There are 9 hidden switches. A switch that is on adds its own fixed numbers to the row, and there is some noise. The rows also spread widely along 11 directions, which tell nothing about the answers.
Known rows, each followed by its switches (1 for on, 0 for off):
[ 15.6 -12.1   3.7  12.1   7.4  17.6  -7.5   2.3  11.2  23.0 -15.8  12.7
   5.9  16.6   7.7 -19.6  -6.0  26.5   3.1  -7.7   1.7   8.0   4.5   6.7
   5.7 -16.5  -6.9   6.4  15.8 -10.4 -20.8 -10.0  -1.2  -8.6   6.2]	0 0 0 1 0 0 1 0 1
[ 34.9  -0.3  -3.0  13.7  13.9  21.0   3.5   9.2   5.0  35.8 -19.3  22.3
  12.0  -5.5  -6.9  -0.9  -1.4 -17.1   4.3 -22.5  -7.7   6.1 -11.9  31.1
  26.5  -9.9  -5.4   3.8  32.9 -31.4 -12.0 -31.6  11.5  -4.9 -20.7]	1 1 1 0 1 0 1 0 0
[ 14.9  -2.0 -29.1   5.9  -9.7   3.5 -22.1 -10.9   0.0  28.6 -15.3 -11.2
 -22.7  33.3  19.1 -12.6  22.8 -36.4 -10.9   5.8  -4.8  -4.3  -6.7 -22.5
   6.8   4.1 -10.0 -14.3   4.3  10.1 -19.4 -16.7   4.3  14.5   9.5]	1 0 0 0 1 1 1 0 0
[ 27.8 -17.3  14.6  10.4  18.3  30.7  10.3  27.8   9.3  16.4 -11.8  11.0
  14.6   4.0 -12.7 -14.0 -21.1  27.1   2.7 -17.9  -9.9   9.9   4.7  23.4
   5.7  -3.3   2.5   7.0  15.2 -12.8  -5.2 -12.4   1.3 -10.7  -4.9]	0 1 1 1 1 0 0 0 1
[-20.7  -4.0  26.8  13.6   4.2   6.0 -16.7  -6.3  29.2  19.0  -8.9   4.9
   3.5  30.0   9.2 -15.1 -13.1  41.3   1.3 -11.0   0.4   1.6  28.2 -20.1
   3.2 -20.7   1.8  -0.1   1.3 -13.6 -26.3   9.8  -1.5 -20.2  22.8]	1 1 0 0 1 1 1 0 1
[ 20.3  -4.2 -18.6  20.8  20.8  18.7  -4.9  19.1 -22.1  17.6  -4.8   1.8
   8.5   9.7   8.6  -5.4  20.9   7.7 -16.0  11.0  -3.9  -5.0   9.7  -3.0
  -8.4   1.6   7.1  -1.3   4.2  12.1   8.0 -26.0  -6.3  -0.6  11.3]	1 1 0 1 0 0 1 0 0
[ 14.4 -15.4   4.8   2.0  29.3  14.2  40.8  31.2  -9.6  17.2   4.7   0.9
 -16.1 -14.2 -26.5   4.4   4.6 -41.0   4.3 -25.4 -31.0  -5.0  21.6  22.0
 -33.9   9.9  -3.4  -3.9   9.7  -4.3  26.5  15.3  -2.9  -5.5  13.1]	0 0 0 1 1 0 1 0 1
[-17.6   5.4  18.1   3.4   5.4  16.7  -8.6 -14.1  -3.6   7.3 -14.7   6.4
  25.2  14.3  -7.0 -23.9 -38.9  46.0   1.4 -15.9   1.2  26.7  13.9  -3.9
  -8.7  -9.7   8.3   3.6  -4.8   7.4 -26.7   8.4  -4.8   1.9   0.0]	0 0 0 0 0 0 0 0 1
[ 22.7 -22.4  -4.5  11.5  10.9   9.4  13.7  31.3  -6.6  11.3  -4.6  -8.5
 -21.3  21.4   7.6 -10.2  26.8  -8.4 -13.1  -3.8 -12.4 -19.4  10.3  -4.5
 -24.9  11.4  -4.2   1.2   2.1   6.8  11.3  -0.2  -7.2   1.8  31.3]	0 1 1 0 0 0 1 0 0
[-20.4   9.4 -20.4  15.4  -6.1  -7.8 -12.3 -40.6  18.2  52.4  -9.1  -5.1
 -23.0  11.3  10.3  -4.0 -25.4 -30.9   6.5  22.2  -3.5   9.1  -5.3 -16.7
  26.8 -25.1 -12.1 -20.3   9.3 -15.7 -30.8   3.9   4.1  -7.7  -3.6]	0 0 0 0 0 0 1 0 0
[-18.8  -1.4  13.2   1.5  22.6  14.0   4.7  -4.4   4.2  20.1  -7.9  13.0
   2.2  -1.0  -0.5 -17.2   1.3   0.4  22.8 -14.0 -17.7  22.3  33.2  -1.3
  -9.2 -21.1   0.3  -0.7  15.4  -7.4 -17.6   8.6  -1.7  -7.3   4.3]	1 0 1 1 0 1 0 0 0
[  2.0  -8.8   8.8  12.9   8.6   5.2  10.7  11.1   9.5  19.3  -0.2  -4.2
   0.3   2.7 -17.9   7.1 -33.8 -14.4  -9.3  -5.7 -10.5  -1.2  -7.6  15.0
   2.5   4.7  14.1  -8.6   3.3  -6.9   5.8  12.6   5.2   5.7  -7.6]	0 0 0 1 0 0 1 0 1
[ 45.6  -7.0 -38.6  20.5  28.1  37.0  11.0  19.2 -10.1  34.6  -4.0   4.4
  -3.4  -2.9  -1.6  -7.9   6.8   7.3   1.6  23.1 -17.0   5.9   6.1  16.3
  10.0  -7.1 -18.7  -4.9  17.8 -11.2   7.4 -35.9 -15.3 -23.1   1.7]	1 0 0 0 0 0 0 1 0
[ -8.6  35.9   2.8   4.4   5.1  29.4   8.7 -12.3  17.3  15.7  -7.0   9.6
  27.4  -4.2   8.9  11.6 -26.9   2.2   3.0   7.7 -26.0  18.0  14.8   4.6
  16.7   0.4  38.1 -12.6  14.2  19.9 -45.7   8.9   5.7  28.5 -21.7]	0 0 1 1 0 0 1 0 1
[ 38.1  -2.0  -7.7  11.1  15.2   8.4 -17.8   9.9  -7.3  13.4   9.4   2.9
  14.2  14.9 -14.5  -1.5  22.6  -2.2 -25.5 -17.9   4.5 -24.3  17.7   9.4
  -1.1  -0.6  -5.9   8.7   4.8 -21.2  14.1 -16.2 -17.3 -15.0  11.1]	1 1 0 0 0 1 1 0 1
[ 18.3   4.3  12.2   1.9   4.9  24.1  23.2  27.1   3.1  -0.2   0.9   3.8
  10.9   3.1   3.0   8.2   1.8  -1.6  -7.5  -5.2 -24.1  -9.3   9.4  16.0
  -2.2  15.1  27.3  -1.5  12.9  10.2  -6.2   4.8  -1.6  19.9  -0.9]	0 1 1 0 0 0 0 0 1
[ 10.9   4.1   7.3   8.9  -0.3  25.5   6.4   6.9  23.2  14.3 -13.5   9.5
   1.0  23.0  20.0 -13.2   6.7  28.8   2.1  -4.8 -18.2  -0.4  25.5  -7.3
   1.8  -9.3   6.5  -0.4  13.7   1.9 -41.8   3.9   0.3   2.3  17.8]	0 1 0 0 1 0 1 1 0
[-15.1  -5.0  13.3   9.8  22.5   9.0 -14.6   8.3   9.7   9.0   9.0  -0.8
  19.6   1.3  -4.8  -3.5 -11.9  28.8   4.8   8.2   0.0  17.1  21.3   6.4
   6.6 -20.8  24.5  -4.5  20.1  -6.4  -0.6   5.5  -1.3 -16.5   0.9]	1 1 0 1 0 0 1 0 0
[ -1.4  -0.9  20.0  10.9  -4.7   2.2  23.5   4.3  22.5  21.1  -3.6   8.9
 -17.1  12.7   8.1   7.2   4.9 -16.1  -3.0 -13.9 -21.1 -25.7  21.9   0.5
  -4.5  -6.2   2.0   0.9   6.3 -17.1 -18.5  23.1  -0.5  -0.5  21.0]	0 1 0 0 0 0 1 0 1
[ 21.4 -16.9   9.2   0.4  17.7  14.0  25.1  29.7  19.0  25.8   5.1  -2.7
 -16.8  -5.5 -22.2  13.3   1.2 -55.8   7.3 -19.5 -30.7  -4.8   8.8  28.9
   0.3   4.9   3.8  -9.1  25.8 -19.2  13.1  12.4   9.8  -5.2  -1.3]	1 1 1 1 1 0 1 0 1
[ 11.7 -14.4  15.5  16.7  18.1   2.6  24.0  23.2 -12.1  22.2  -7.7  15.1
  -3.2   3.5  -7.3   3.0  16.2 -20.0  -4.1 -33.6 -11.4 -15.9   9.9  16.0
 -23.4   2.0  -7.1   7.9   9.4 -15.3  17.8  -2.1   3.8  -4.9  14.9]	1 0 0 0 0 0 1 1 1
[  8.0  -8.7  19.3  16.3   9.9   5.9  -2.9  14.0  -7.4   9.2 -20.7  13.2
  23.2   9.8  -4.2  -6.3 -10.4  11.9 -10.2 -26.5   6.3   5.7 -16.3  17.7
   0.3   4.8  15.0   9.6  10.8  -6.1  -2.4 -14.0  11.5  14.8  -9.6]	1 0 1 0 0 0 1 0 0
[ -4.7   8.9  -9.6   9.0  11.3  30.1   9.3   7.6  -4.2  21.9 -17.8   3.2
  -0.1   6.6  22.8  -2.7   4.0  -7.6   9.7  12.5 -24.6  20.4   3.5  -4.6
   0.2   2.2  16.6 -17.2  17.3  24.7 -21.2 -12.6   8.8  20.3   0.8]	1 1 1 0 0 0 1 0 0
[ -7.8 -24.7  29.5   0.8  -4.0  -2.1  -8.6  20.3  23.8  -2.4  -2.2  -3.5
  -9.3  29.2  14.7 -13.7  14.3   9.4   1.7 -13.6  -3.0  -4.8  13.9  -4.7
  -4.3  -8.9  19.0  -0.8  16.2  -1.2 -12.4  20.6   7.9   9.2  19.5]	0 1 0 1 0 1 1 0 0
[ -6.4 -24.9  17.4  -7.6   2.8  -2.6 -34.2  -2.7  17.8   8.2   8.0 -11.7
   3.4  24.5  -5.1 -26.1  -6.9  21.7   7.7  -4.8  12.2  16.1  17.1  -1.3
   6.4 -24.3   2.5   1.6  20.8 -10.9  -8.0  13.2  -2.9 -22.7  10.5]	0 1 1 1 0 0 0 0 1

New rows. What belongs after each?
[-24.5  -1.8  26.1  12.9 -23.4 -13.9   7.5 -25.9  56.1  38.8 -14.7  12.1
 -37.3  30.5  31.4  -2.3   1.3 -17.6  12.7  -8.4 -13.9 -21.5  18.9 -20.0
  18.3 -29.1 -11.7  -3.3  11.1 -32.8 -51.7  30.3   7.7  -4.5  23.4]	0 0 0 0 0 1 1 0 1
[ 29.8 -10.2  -7.1   8.2  -8.5  -1.1 -14.1  14.3 -19.2  10.8 -14.8   7.2
  -2.1  30.7  29.3  -6.6  54.6 -31.9 -19.9 -13.3   4.8 -25.5  -9.4  -8.2
  -2.3  12.3   4.2   7.3   9.3  12.4  -2.0 -29.3   7.1  24.9   5.2]	1 0 1 1 0 1 0 0 1
[-11.1  10.2  -5.1  -3.8  11.9   5.9  -4.0 -20.8  22.9  28.9  15.0  -1.9
  -8.9  -0.7  -2.0  -2.6  -1.4 -22.8  15.8   9.8 -19.7   7.3  37.7  -6.9
  11.2 -24.6  -0.9 -11.9  17.9 -13.6 -19.0  18.5 -11.2 -16.9   1.8]	0 0 1 1 0 1 0 0 1
[ 12.9  -4.6   9.6  23.1  24.2  18.2   4.5  17.9  -8.0  11.6 -10.1   7.8
  16.2  11.9 -10.6 -10.6  -3.8  24.4 -19.7 -19.6  -8.5  -8.2  22.9   0.5
 -21.1   4.1   6.1  12.4 -10.3  -1.0  -1.3  -2.1  -7.8  -3.1  15.5]	1 1 1 1 0 0 1 0 0
[ -3.2 -33.9  20.4  14.9  29.0   1.6  16.2  39.9 -10.9   4.5   5.3  -9.8
 -11.3  13.3 -16.7  -8.5   2.1   3.5 -11.0 -17.6 -11.0 -11.6  21.9  -1.9
 -40.1  12.6   2.8   3.1 -14.3   2.6  39.8  13.7  -8.9 -11.8  28.1]	1 0 1 1 0 1 0 0 1
[ 32.2 -12.4  -2.4   4.2  11.7  18.7 -17.7  30.1   3.0  -1.2   9.0 -11.1
  19.5  16.7  -0.6  -2.4   6.2  18.5 -17.1   7.6   3.4  -1.6  -1.3  13.3
   7.5   7.3  25.8  -1.9  19.9  11.1  10.1 -12.1  -2.8   4.1  -0.8]	0 1 1 1 0 0 1 0 1
[-29.3 -12.1   6.2  -7.1  14.9   8.7 -20.1  -1.6   2.3   6.1  -2.1 -15.5
   5.2  12.1   0.9 -23.7 -18.1  15.8  16.8   8.2  -2.1  43.5  10.5  -8.4
  -8.9 -11.2  19.4 -14.9  17.5  25.1  -8.8  14.7   5.4   5.4   2.6]	0 0 1 1 0 0 1 0 0
[ -6.8  -3.1  18.5  24.7  16.5   3.3  14.0   4.4  13.6  20.8  -7.7   2.1
  -4.8  15.2 -16.4  -3.2 -24.1   5.8 -16.9 -22.1 -15.5 -16.7  21.6  -7.0
 -16.9   4.1  -1.8   4.3 -21.2 -17.7  -4.9  19.9  -7.9  -3.6  18.2]	1 0 1 0 0 1 1 0 0
[ -4.2   7.6  16.2   1.8  -2.0   5.0 -11.1  -5.5  14.9  13.7  -0.3   7.1
  15.7  18.2   9.1  -3.3   3.4   4.0  -0.3 -14.2  -3.0   1.1  15.0  -1.7
   8.5  -9.3  16.9  -1.2  19.7  -1.9 -24.5   6.9   5.1   4.8   1.2]	0 1 1 0 0 0 1 1 1
[-13.8   1.1  14.9  15.5  22.3  12.8  24.3   9.7  -6.9  27.2 -12.3  13.7
  -5.4  -1.3  -5.4  -5.6   0.4 -18.7   4.6 -25.8 -26.2  -0.8  29.0  -7.1
 -20.5  -2.4   1.5  -0.7  -4.5  -3.7  -4.7   4.7   2.1  -0.4   8.9]	1 1 1 1 1 1 0 0 0
[ -2.1 -12.6  20.4   4.4  -6.5 -20.5 -11.8   7.7 -13.5  11.4 -11.7  13.0
   5.9  19.9  24.3  -2.8  40.6 -24.8  -2.0 -29.2  15.5 -10.0 -13.6   3.2
  -2.4  -2.4  12.8   7.4  29.9   1.0   3.2 -14.0  19.9  16.0   1.8]	0 0 1 0 0 0 1 1 1
[ 10.2 -14.3  -7.7   7.2   0.5  18.9 -17.9   0.0  -1.0  19.6 -29.2   4.9
  -6.5  33.0  20.7 -34.6   9.1  16.7   0.9 -10.9  -0.5  15.8   0.5 -18.5
  -5.1  -5.8  -8.6  -2.3   6.1  16.5 -30.6 -18.0   5.6  12.6  11.7]	0 0 0 1 1 1 1 0 0
[ 28.2   8.1   6.9  37.5   7.4   8.7   6.1  12.1  18.0  19.1  -5.9  13.8
  15.4  21.0   0.3   9.8   1.1   7.7 -37.1 -14.8  -9.7 -42.2  12.9  -0.6
   7.8   9.2  13.3  12.9 -14.0 -18.4 -17.1  -5.0  -3.8   8.7   3.2]	1 0 1 1 0 1 1 1 0
[ -7.4 -15.4  34.2  21.0  -2.8  -3.8  16.0  19.6   3.1  10.3 -17.2  13.2
   3.6  22.3  13.0  -3.9  -0.5   6.9 -11.0 -26.7  -3.8 -18.8   0.9  -2.5
 -13.4   6.2  17.1  11.1  -3.5   2.2  -8.7   7.5  13.0  15.4  10.2]	0 0 1 1 0 0 0 1 1
[ 18.6   7.4  -1.7   5.2  17.0  25.5   4.2   9.0  -7.5  10.1  -2.7   3.1
   9.4  16.5  -8.9 -10.6   7.9  -1.5 -18.2 -23.0 -20.7  -9.3  33.0  -8.6
 -26.2  12.5   3.8   2.8 -11.5  15.5 -10.0   5.9 -13.5  11.2  16.0]	0 1 1 1 0 1 1 0 1
[ 24.8 -15.6  15.9   3.5  -4.1  11.7   3.6  23.3  24.9  10.5  -2.9   9.1
   0.1  12.1  11.8   3.4  12.2  -4.9   2.4  -8.6  -7.4  -9.0  -1.3  22.7
  18.5  -9.5  15.1   1.6  35.6 -14.8 -14.2  -0.1  10.0   5.3  -0.7]	0 1 0 1 0 0 1 0 1
[-12.5 -13.2  -2.4   5.4  15.4   3.7 -10.0   6.7  11.1  26.3   7.5  -9.8
 -15.4  12.8  14.4  -3.8  18.8 -14.4  12.2  17.4  -8.7   7.0  22.4 -10.1
   0.5 -17.2   2.4 -13.4  24.4   2.2   3.4   3.2   1.4 -18.6  18.4]	1 1 1 1 0 0 1 0 1
[ -3.2   1.7  11.0   1.2   1.7  15.0  -7.8  -4.4   8.8   8.1  -5.5   6.4
  14.2  11.4   2.0 -17.4 -10.9  21.6   4.2  -5.1  -7.5  12.2  20.9   1.1
   5.0 -16.6  14.1   1.5  11.6  -1.5 -32.0  10.1  -2.4   2.0   0.7]	0 1 0 1 0 0 0 0 0
[ 16.2  -7.2   4.7 -18.4   3.9  19.3 -18.8  10.8  16.8  -2.8  11.0  -7.0
   5.2  19.6   1.6 -14.0  22.2   0.9   5.8  -8.1 -11.6   8.5  29.5   4.0
  -1.9  -8.1  13.4  -5.6  27.3   7.6 -16.2  12.7  -6.1   4.3  11.2]	0 1 0 1 0 1 1 0 1
[ 12.0  17.1 -18.7 -14.7 -15.4   4.7 -20.6 -36.6   5.9  22.0  -2.9  -6.7
 -12.0  28.9  -1.8 -14.8  11.4 -46.6  -9.4 -18.1 -13.8  -5.2  19.6 -17.8
  -4.8  -1.0 -15.1  -7.7  -1.8   3.6 -39.1  16.6  -8.3  18.0   9.3]	0 0 0 0 0 1 1 0 1
[ 13.9  -1.8  -1.2  28.1  19.4  28.4  28.1  18.7  24.9  30.7  -7.9   4.3
  -9.7   7.1   0.7   6.3 -26.6  10.4  -8.7  10.1 -28.1 -10.9  12.5   0.7
   2.0   5.1   4.4  -9.0  -6.6  -3.4 -10.2   3.1  -7.4  -1.3   6.5]	0 0 1 1 0 1 1 0 1
[  3.6 -23.6   9.4  13.8  23.4   3.8   6.2  18.5   2.2  21.6   6.2   0.1
  -5.9   7.2 -12.3  -8.4   3.9   6.6   2.1  -8.3  -6.8  -4.2  27.7   2.9
 -13.9 -11.6  -9.2   4.1   7.3 -16.8  17.1   3.8  -5.9 -33.0  19.8]	1 0 0 1 1 0 0 1 1
[ 14.3  -7.5   4.3  -8.4  10.1  16.4   0.5   7.2   8.9  -0.1   4.3  -6.9
   1.7  10.7 -16.7 -15.4  -2.1  -0.8  -1.2 -14.5 -16.7   6.4  26.9   9.4
 -16.3  -2.0   6.0   2.0   8.6   1.2 -15.9  25.8  -8.6   5.7  12.0]	0 0 0 1 0 0 1 0 0
[ -7.0 -19.2  18.4  11.6  16.4 -26.5  -6.1   7.2  -3.7  15.2  13.5  -5.6
  -9.5  11.4 -10.6   1.4  22.0 -18.8 -11.6 -18.1   9.0 -24.0  20.6  -0.3
 -19.8  -6.3  -5.9   9.0   4.6 -24.2  31.6  13.2  -8.0 -25.8  26.7]	1 0 1 0 0 0 1 0 1
[-32.4   1.3  18.7  14.7  30.8 -16.0   0.4  -8.6 -27.9  17.9   6.6   6.0
  12.1  -4.8 -25.1  -8.2  -7.7   4.3 -10.3 -32.1   4.3  -4.0  38.0 -13.0
 -42.7  -7.8  -1.7   8.7 -15.9  -3.7  21.7  16.9 -10.9 -23.9  21.4]	0 0 0 1 1 0 1 0 1
[-16.6  -1.8   3.0  15.5   1.0   7.6  14.7  -1.3 -14.4  25.3 -21.9  12.3
 -13.6  12.8  25.4 -14.5   6.7  -0.7   6.2  -2.1 -12.1   3.1   8.2 -16.5
 -13.1  -8.6  -2.6  -3.1   2.1  10.1 -18.3  -5.4   2.6   7.5  16.4]	0 1 0 0 0 0 0 0 0
[  5.0 -29.6  -0.5  -5.3  40.2  42.8  12.0  37.9  10.7   8.7   4.4 -19.9
  -2.7  -6.2 -28.2 -18.7 -38.2  20.2  23.0  10.8 -25.9  50.7  12.1  23.0
 -12.4  -2.3  12.2 -21.1  24.1  13.7  16.0  12.0  -2.6 -11.0   0.3]	0 1 1 1 0 0 1 0 0
[ 26.0   9.6  -6.2   6.9  12.4  32.2 -13.1   6.1  16.7  12.8   1.4   0.1
  21.1  13.0  -2.2  -5.4  -6.8  34.4  -7.6   7.5  -9.3   6.3  21.7   4.9
  14.2  -6.6   8.5  -2.3  14.5  -3.8 -20.4  -9.3 -11.1 -12.6   4.3]	1 1 0 0 1 0 1 0 1
[ -5.2 -17.3  28.2  19.3  13.2   5.8   6.3  14.1   7.8  19.4 -12.3   8.8
   0.3  19.3  -5.4  -9.4  -7.3  10.9  -7.8 -28.4  -7.6 -11.0  19.7  -3.4
 -20.2  -3.3  -0.3  11.2  -6.8  -9.5  -3.4  11.2   2.0  -8.2  22.8]	1 1 1 1 0 0 1 0 1
[-36.3   5.8  11.5   8.2  20.6  19.5  19.1  -6.9  11.7  31.0  -1.8  -1.5
  -9.0  -0.2  -1.1  -5.1 -28.1   4.7  21.2   8.2 -29.5  21.7  37.6 -12.2
 -11.7 -15.0   2.6 -14.8   2.2   1.3 -13.6  22.1  -5.2 -17.8  15.2]	1 1 1 0 0 0 0 0 1
[-11.8  -9.1  34.3  23.5  22.7   4.7  15.6   7.0   7.6  31.8 -12.5  26.9
  12.8  -0.1  -9.7  -6.7 -18.6  22.3   8.9 -37.8  -1.1   2.2  16.4  13.6
  -6.2 -21.9  -4.5  12.4  14.0 -30.7  -1.2   0.1   4.3 -24.6   6.5]	0 1 1 0 0 0 1 1 1
[ 27.8  -2.4 -11.6  20.3   5.1  15.9  -3.6   8.3  21.4  29.4  -2.1  -7.6
  -8.4  26.7  -3.0  -2.8   1.1 -10.8 -20.7   0.7 -17.5 -21.5  19.2  -9.9
   6.7   2.9  -2.3  -1.5  -4.6  -8.2 -19.3   2.8  -2.5  -6.4  15.3]	1 1 1 1 1 0 1 1 0
[ 17.8 -25.0   5.1  12.6   9.7  18.2  -5.1  38.2   7.6   5.8  -2.5 -11.9
   2.5  27.9  15.1  -8.0   5.8  30.6  -8.3  10.2  -0.3   1.8  -5.8   1.8
  -0.7   8.4  16.6  -7.0  17.0  17.4  10.2 -11.8   3.5   0.1  14.4]	0 1 1 0 0 0 1 1 1
[-24.8   5.3   2.1   9.6  -7.6  -5.4 -12.0 -23.7  13.3  24.5  -3.1 -13.3
 -21.4  33.9   8.1 -12.5  -2.7 -18.0 -11.3  -0.2 -13.4 -12.1  28.4 -39.1
  -7.1  -5.4  -3.6  -8.8 -19.5   0.2 -28.6  24.7  -5.5   2.2  25.3]	1 1 1 0 0 1 0 0 0
[ 11.2 -16.8  25.1  -1.9   5.2   3.7   3.6  24.3  24.7  -6.4  12.6  -4.4
  -0.6  14.8  -2.8   3.1  16.5   0.4  -3.8 -11.1 -12.8 -16.4  26.9  14.0
  -8.9  -2.2  18.1   6.6  17.7 -10.3  -1.1  27.9  -1.7  -1.3  20.3]	1 0 0 1 0 0 1 0 1
[-12.1   5.0   7.5  29.5  26.8   7.2   8.8  -9.1 -14.3  39.3 -11.1  20.7
   7.5   1.2 -13.0  -7.4 -13.3   7.6  -7.9 -22.2  -7.7  -8.2  32.0  -9.0
 -22.3 -15.1 -15.6   8.4 -15.0 -17.3  -0.8  -2.6  -9.2 -24.7  18.6]	1 1 0 1 0 0 1 0 1
[ 26.3  -1.6  22.4  24.6   2.7   5.3  -3.1  16.1  -2.9   7.4 -12.3  30.6
  27.7  17.4  15.7  -4.9  25.4  35.4 -22.6 -27.9  10.7 -32.3  12.0   8.3
  -1.0  -8.3   9.5  27.5   8.0 -16.4 -13.5 -18.6  -3.3  -1.3  11.7]	0 1 0 1 0 0 1 0 1
[ 17.0 -18.5   7.2  -1.4 -12.3  22.1 -10.7  31.8  -7.6  -6.0 -14.9 -16.4
  13.2  35.9  -1.7  -9.8 -24.6   2.0 -20.5 -14.2  -4.0  13.5 -35.8   6.0
   1.8  31.1  33.1 -17.0  -0.2  35.7   1.0  -8.9  16.6  45.1 -15.5]	0 1 0 0 0 1 0 1 1
[ -3.5  -4.1   8.3  29.3  13.1   4.9   5.2   7.4  28.7  30.6  -7.1   9.6
  -6.2  10.3  19.2   5.5   1.3   6.1  -0.7  11.6 -10.8 -11.8  11.4  -3.4
  18.5 -15.6   9.5  -2.5  12.7 -18.7 -15.7  -4.0   3.7  -7.4   5.7]	1 0 1 1 0 1 1 0 0
